The first 8 rows are patterns. Each new row is the sum of 2 different patterns, raised or lowered, with some noise. Before adding, each is slid sideways (what falls off one end comes back at the other) and multiplied by a number that may be negative. Names go in the order of the patterns.
Known rows, each followed by the names of its patterns:
[  4   4   0  -8  28   6   0  -2 -11 -22   6  12  10 -13  19   6   6  14
   0   1   4   0  28   0   2  -5  -6  28   5   2] => Guz
[-12  10  -1   1  -5   1 -17  -2  -8  -9   1  -5  -3  -6 -20   2  -3  -6
   6  -5  15  -5  -5 -10 -15  -2  26  18 -16  15] => dobat
[ -1 -28  -2   7   3 -28   2  -5  -4 -24   0 -23   0   2  -4  -3   0 -10
   1  12  13  -2  15  15   0   4   9 -12 -28  -1] => kudad
[  4   6  -6 -20   8 -10  19  -7   1  -4  11 -11  -4   4  -1   4  24   2
  16  -2  -5   1   6  28  -3   7   6 -11  -6   2] => siz
[  6  -7   9   3  -1  -6  -3  -7   2 -13 -16   2   0   9  19 -10  -3 -11
   8  -9  -1   2   4 -19 -16   2  -9  -6  -1   0] => Sula
[  2  11 -28  -1   4   3   1  12  -8   0  -2 -12   6 -11   1  28  -7  11
   8 -13 -20  -1  14  -6 -10   0   0  -4 -28  -2] => Nif
[-14 -11 -26  -3  -4  -5 -14 -18  16 -20   0   2   1   9  -4  -2 -28   2
  -2   3  -3  10  15  13   0   8   1  -3 -13   6] => dup
[  4  -1   2  -2  -1  -2   2  20  -3  -3  -2  -6  15  28   0   4  -4   1
   0  11   0  12  13  -6  -3 -10   1   6 -16  17] => mimis

New rows, each followed by the names of its patterns:
[-22 -24 -32   4 -20 -26 -24  -2  -7 -28 -25 -28 -41 -16   0  -3 -24 -11
 -20 -14 -43 -14 -33 -26 -23  -5 -26 -38 -14 -17] => dobat Nif
[  2   0   2  -7   8 -22  -9  -9  -5 -12 -13   0  -5 -13  12 -10  -4  -7
 -10 -33  -4  -7   2 -18 -15 -11 -12 -19 -15   1] => Sula mimis
[-27 -12 -16   6  25  -9 -37  -7   4 -33  -4   0 -13  -9  -4   7   4   9
  -4  -5 -10  -6  -9   1   6 -26 -21  -6 -30 -21] => dobat kudad
[ 30   2   8  13  13   9  18  28  24  -6  31  31  18  25   9 -20  -8  11
  17  -9  13  10  16 -19   5  16  15   4  15 -10] => kudad mimis
[-26 -37 -28 -33 -28 -21 -17 -31 -27 -32 -23 -41 -25 -24 -24 -35 -43 -40
 -32 -32 -24 -26 -23 -37 -22 -31 -34 -27 -27 -26] => Sula mimis
[ -5 -24 -20 -18  -3 -21 -24 -12 -20 -18  -6 -15 -14 -26 -38 -20 -16   0
 -30 -23  -7 -39 -24 -17 -16 -10 -27 -38 -28 -27] => siz dup
[-24   0  -2  -6   5   9  15  21  -3  15   1 -21  -4  -4 -15   2  -4   0
 -11   1  -4 -12  13 -11  21   4   1   1  19   0] => Nif dup
[ -9 -11   2 -14   0   4 -12   6  -9  -9  -8  -1  -9  -7  10 -10 -11 -16
 -14 -17 -18   5  -2 -16   0  -8  -8  -4  -8   2] => Guz mimis
[ -5 -13  13  14   7   0  14   7  19  -7   8  -6   5  14 -11  16   3  -6
   9   5  -3  -1  12 -22   7  -3  11 -18  -7 -13] => Sula dup
[ 12   7 -10 -23  -2  -1  18  11  -2   1  -1  -2  -8   9   4  13  -4  -2
  13 -14   2   2   0   4  -4   7   1 -15   9   5] => dobat mimis
[-21   7  -4   1  11   3   2 -19   2  10  15  -4  10   8  -1   9  10  10
  -7  -5   8 -14 -12 -10  11  -5   2  -7 -16  17] => Sula dup
[ -6  -2   7  14   0   2   1   3  18  -5  10  -3   3   1   6 -12  10  -6
  -1   3   3  -8  -2 -29 -10  13 -10   3 -28   2] => dobat siz
[-21 -16 -18 -28 -39 -24   6  -2 -24 -16   4 -17 -47 -20   6  -6 -39 -15
   5 -14   3  -5 -24 -12 -17 -26  -4 -27 -23   1] => kudad Nif
[  2   7   2  11  11  15   9   6   3  -4 -13   9  -6   0 -17   4   1  -1
  -6  -1  19 -10   7   5   3   8  -3   4 -17   3] => Sula dup
[-21 -19 -10 -13   2 -12 -12  -8 -18   8  12 -10 -10 -14 -14  -8  -8 -18
   0   0  -9   0 -23 -11 -11 -17  -2  -8  -9  -6] => Sula mimis
[  8   1  -8   4 -13  14   8   8  15 -10  19   2 -24  18  -2  -2  15  24
  10   1   8  20  -2   9  10  35   4   8  -2  32] => siz Nif
[  7  14  18   8  -5  12   6   6  -2  11  -6  -1 -15   0   7   4   2  -4
  14   0   0   6   7  11   5   5  -9   6  -1  10] => dup mimis
[18 -4 16  7 18  8  2 11 19  8 17 13 -7  1 34  2 28  3  7  9 15 26 18 16
 18  9  6 13 14 16] => dobat siz
[  5  -1 -12  -1  -6   0   7 -12  11  -7   1  -2  -9  -5  -3   7  -4 -11
 -14   0  -9  -6   2  -9  -9 -10   4  -1  -8   6] => Sula dup
[  7  15   2  -8  -3   7  -7  10  -6  -6   2  -6   0 -10 -11   2   5  11
   4 -33 -16   9 -13   5  -7   4 -16   1  -1  12] => Guz dobat
[ 10  14  -1   6 -10 -10  15  14  12  -5  11   7   7 -10  26  14  -1   8
   3   3   2   6   6  -6  -3   3   2  -2   2  -1] => Sula dup
[-16  13 -21   7  -6  -6  -5  -3  -8 -15 -32  -2  -8  -4   1 -13 -36   3
  -3  13  -5  -3 -12   2  -6 -26  11  -2   4  -7] => dup mimis
[-14 -10 -14  -7 -30 -41 -26 -15 -19 -15 -11  -7 -19  -6  -9  14 -10  -7
  -9  -3  11 -36   3 -14 -16 -13 -23  -9 -13   2] => dup mimis
[  2  33   0   6   5 -12 -12   5   9  10  -9  -6  10  -3  20  -3   2  -1
   9   5  -1   5  -3   2  30   4  14   1   0   2] => Guz siz
[ 19  34   0   5  28   8  10  -4  30   3  -1   7   9   5  26   9  11   6
 -20 -16  23 -15  -2 -20   3 -14 -11  -1  10  -7] => dobat kudad
[  0   6   7  -9  -1 -11 -17  -3   4  -6 -13   4  -3   0   3  -4  -7 -11
  -3  12  -6   0  -9  -1  12  -3  -7  -8  -2   9] => Guz dobat
[  0   1   2 -17   5   3   6  14   3  -1  -8 -11  33  13  -2   6   6  -2
  -9  16   8  -9  -7 -11 -17   4  12   4  -5  22] => Guz Sula
[ -1   0  16   4 -25  16   6  16  -8  17   4   7   3   2  -2   2   3  23
   1  -1 -13  -2  23   3   8   4  14  -1  -8  19] => Guz dobat
[ -5   5  26  -8  -5 -17 -26  20   0   4  -9   5  -5 -12   9  15   7  -7
  -5 -14  -1   2  -4  -9  -1  -4   0   9  -2   1] => Guz Sula
[-23  -4  -2  -6  -4  -6 -13 -14  19 -10  -6   0   1  -5   0  -8   9  20
 -14   1 -26   2  -1 -13   0   7  -1  -5  -4  -8] => siz mimis
[-37 -11 -13  -7 -27 -18  11 -17 -16  -6   9  -3 -24 -25 -20 -23  15 -22
  -9  -1 -34 -13 -17 -39  -7 -33 -44   2  -9   0] => siz Nif
[ 11  17   2 -15  -6  33  -6   5 -14  26   1  -2  -3   8  -8  11   4   1
  14  -3  13  10 -26   9  -6 -11  13  11   4 -10] => dobat Nif
[  2  14  -2   4   7   1  16  -6   4   7 -13   6   4   3   5  -4 -11   4
  -4  20  -5  -1  -3   3   0  11   2   1   2  14] => siz mimis
[ -9 -11  -7  10   4  -8   6   1  -5 -12   8  -5  -2 -15 -20 -11  -1  10
  15 -18   5 -10   5  -3  -4  -2   2 -17  -2  -1] => Guz Sula
[ -8  -6  -1  13  -9 -11   2   7   0   4  -2  21  12  -5  -8   4 -16   4
  -3   5 -15   9  -2  -3   0   9  16  -3  -9   6] => Sula Nif
[ -1  -4  -9   1   3  -3   1   4  -2  13 -11  10 -18   3  -1   3 -16   0
   3  -8  -2  -4 -17   1 -14   4   3  -2  -6 -21] => siz Sula
[  4  -6   9  -7   4  11   0   0  13   4  17  19  17  18  11  19  11  13
  18   1 -11   7  -4 -10   9  16  15 -19  -6   6] => kudad mimis
[-13   2  -1  -8 -14 -18  -6  -8 -26   6  -6  -2 -12 -13 -11 -19  -8  -2
 -13 -13 -10 -10   3  -2 -24   2 -26  -6 -19  -2] => dobat mimis
[ 5 20  9  3 25 13 19  9 17 24 10 10 21 18 23 19 16 14 14  8 12 18 12 12
 14  8  6 12 25 26] => Guz Sula
[-22   8 -45  -4 -20 -13 -15  -6  -5 -18 -14  -3  -1  -2  12 -14 -15  -3
  -2 -22  -9 -19 -18 -23  -7 -10  -2 -21  -8 -34] => Guz dobat
[ -2  -9 -24   4 -20   1 -20  -4 -14   3 -13   0  -5   4   5  32  -1  10
  -2  -1   7 -11  31  -8  -1  -1 -21  -7  -2  16] => siz dup
[-24 -24 -23 -22 -23 -29 -28 -25 -30  -9   3 -24  -7 -23 -28 -25 -25   1
 -34 -23 -20 -31 -29 -18 -25 -13 -20 -43 -20 -41] => siz Sula
[ -7  -3  -2   8   2  15  -2   2  -3   4  -4 -12   0 -20 -17   5  -3 -15
 -12  -3  -5   7  18   0  14  19  -4 -15  10  18] => kudad Nif
[-20   6  -2 -13 -13   9  -4 -30  -5  -7 -26 -14 -14  -5 -36 -14 -14  -8
 -23  -6 -27  -1   3 -17 -14 -21 -35  -3  -3   5] => kudad Sula
[  0 -47  -7 -14 -19 -41 -22 -33 -26 -18 -21 -14 -15 -19 -17   7  10 -21
  -3 -11 -35  -4  -6 -19 -51  -8 -19 -46 -24   9] => kudad Sula
[ 4  4 14 22  3  3 -8 17 -1 15  6 10 -5  4  3 -1  5  7  9 22  5 20  7  4
  5  9 15  8  3  2] => siz Sula
[-11   5   0 -13 -11 -13   3   1 -11 -16   1  -2   9 -11  -8 -15   5   4
   6  -8   5  -7  22  -1  11  -7  -6 -12   0  15] => dobat siz
[  2   0  14   7  13   1   7 -21   8   2   4   6  11  16  12  -4  13   6
   2   2   8   5  -3 -14  -1  -5   2  14   6   8] => dobat dup
[  5  -4  -4  15  18 -10  29  -5  -2  -7  -4   0   3  27   1  -9 -11   5
 -14 -18 -11   1  -4  -5   7  14  -6  11  10  22] => Sula dup
[ 18  14  10  13   6   2   9  10  13  15  -5  11   4  10   4  -3   6  13
   7  13   8 -12  -4  26  -4  20  -1   5   5  12] => dobat siz
[  2  -4 -18 -12 -11 -12 -38  -2 -37  -6  23 -16   3   1 -27 -25   2  18
 -13  -3   7  -5  -8 -25 -20 -27   3 -35 -31  -4] => kudad Nif
[ -2 -25 -10 -12 -13 -23 -27 -14 -29 -21 -25 -22 -41 -21 -24 -31 -49 -23
 -30 -25 -36 -13 -42 -13 -13  -6 -22 -20 -25 -11] => kudad dup
[ 24 -13   4 -15 -16 -42  -5  11 -12 -15  -3 -11  -6 -20   4  -4  18 -16
  -5   3   7 -13 -15 -12  -4 -29 -17   8 -12 -26] => kudad Nif
[ -2   4 -10  17  -7  18 -12 -18   6  21  -7  -9  -9 -11 -30  25  -4  -8
  -1 -26 -21  -5 -26   7 -34   0   7  16   5 -23] => Guz Nif
[-14 -29 -33   3 -34 -50 -29 -29 -57 -22 -22 -23 -36 -30 -21 -31 -67 -22
 -52 -34 -14 -13 -26 -38 -28 -18 -17 -17 -24   6] => kudad Nif
[-12 -15  17  -3   2 -13  -9 -15  -7  -6 -19   5 -11   9   1 -31 -23 -32
  -5 -10  18 -16 -19  -6   3 -10   3  -4  20  -1] => dobat Nif
[ -4  -1   6  -1  -9  -7  -4  -6 -11   1   0   5   1   3 -12 -11   3 -11
   0  -7  -7 -10   1  -2   9   8  -3   0  -7   5] => dobat Sula
[ 2  2  5 -7 10  6  4 -5 12 16  3 11  3 -3  1  2 14  4  0 -9  1  9 12 -1
  4  1  5 -7 12  5] => Guz siz
[ 15   7  10  36  15  10   9   4  28  49   9  24  -3  19  12  25   7  29
  26   7  12   3  -2  16 -10  27  20  12  11  -7] => siz mimis
[  6  -6  -9   8   4   3  21  -2  15   5 -24  10  -8  -1  24  17   4  -7
   3  12  -7   5   7  31  11   1 -23  15  11 -12] => dobat Nif
[  5   4   1   0   4   2  -1   9   4  10  12   8  -8   4   7   6  -3   5
   6   5 -13  -1   7   6  -9   5   6   9   4  13] => Sula Nif
[32 18 38 30 23 21 27 20 25 44 42 30 28 17  8 40 61 22 24 21 26 25 21 26
 39 44  4 23 20 28] => Nif mimis
[  4  -6 -14  -4  -4   3   3   4  -9  -8  -3 -11  14   0   7  -2   2   6
 -12   1   1   1  13   1  10  -1 -14   3   5  15] => siz mimis
[20 17 23 21 20 16 13 17 16 28  2 14 23 28 28 18 -5 12 30  2 20 19 17 13
 19 14 25 22 22 25] => dobat Nif
[-14  -6   5   7   3 -10 -18  15  -1   2  -6  15  -8  -3 -10 -10  -2   7
   6   1   3   7  -5  -3 -16   2  -6  -4   9   9] => Nif mimis
[-18   3 -33 -10 -19 -17 -10  -7 -10  -8 -33   0   2 -11  -6 -32 -53  -5
 -14   0 -20  -5 -22 -14 -28  -9   5 -10   5  -8] => Sula mimis
[ -5  -2   5  13  -6   9   8  -7  -5  -7 -20  11   3   2 -12  -1  -3  -2
 -15  18  10  -7   4   1  -4  -6  -8  10 -13  -9] => Sula mimis
[ 4  6 -8 -9  7  0 18  2 20  6  1 13 13 17  6 12 12  8  7 -1  0  0  5  8
 15  0 -5  4 14 21] => Sula mimis
[ 11  10  24  -2  44   9   2   5  -2 -11  16  12  -1 -16  18  -6  -7  15
   0  -4  17  29  26   5  30   1  -7  22  32   2] => Guz kudad
[18 19 22 14  2 26 21 24  2 13 34 17 16 30 31 22 37 13 18 19 21 29 19 15
 10  1 18 -5  9 19] => dobat kudad
[  4   0  50   3   7   7  -4  -9  14   8  12  11 -14  21  -4  -7   7  -2
  -6  23  16   4  -5  10  17  22   7  21  30   5] => siz Nif
[ -3 -14 -30  -5   0 -16 -20   2   1 -15 -25  -8  -9  -2 -36  -6 -14 -11
  -8   3 -14  -5 -13 -10   3 -20 -10   5 -29   5] => Sula Nif
[  5  -7  -3 -22   0  10  -1  -6   4   5  16  15   3   2  -6  -9   2  -6
  -9 -12   4  -8  -7 -17 -13  12 -25   8   1  -2] => dup mimis
[  9  -1   9  23   7   1  10   2   1  -9   9 -12 -16 -19   1   0   1 -16
 -24  17 -17   4   4   3   7  -1  -3 -28   7   3] => dup mimis
[  4  -3   8   3   6  20   0   7   2 -14  14  12   0  13  13   4  -3  13
   9  10   9   2  18   1   3   1  11  11   4   2] => Nif mimis
[-11 -27   1  -2 -24  -8   7  -5 -31   5  -3   2 -22  -4 -12 -10  -2  -3
  -4   1  -9   2   8  -1   0  14  14   4  -5  -8] => kudad mimis
[ 13  -3  13  -3  10   0  -2  -2   2 -24 -11  -6   3  13  18  -9 -18  -3
   3  -9   9   8   4 -14 -14   8  10  -7   9 -11] => siz Sula
[  2   6   5  11  15 -26 -10  -4   4  -3   6  17  -9  -2  20  17  37  30
   4   0   8  33 -21  16   3  -7   6  -1   6   8] => Guz dup
[  6  -4  16   8  -6  22   2   1   5  -7   8  13  33   3  15  11   8   0
  -2 -12  -9  -2   2  -9  14   5  18  -1  27   5] => kudad dup
[-17  -5 -13  -7   4 -14  -6   4   9   0 -20  -1 -14 -27  -8  -6 -19 -23
  -5  -3 -23   4   6 -10 -29 -11 -12 -17  -7 -12] => Guz kudad
[ -6  -9  16 -17   0  -2 -11   7 -13  -2  10  -7   7   6 -13 -15   5  17
  -7  -5  -2  -3 -11 -23 -10  -4  -5 -27  -3  -1] => Nif dup
[  0   7 -12   4   3   7 -16  -7  -5  -9   4 -18   8 -19 -10 -11 -17 -15
  -6   3 -10  -6 -11  -6 -16 -23 -18  -3 -10 -11] => kudad dup
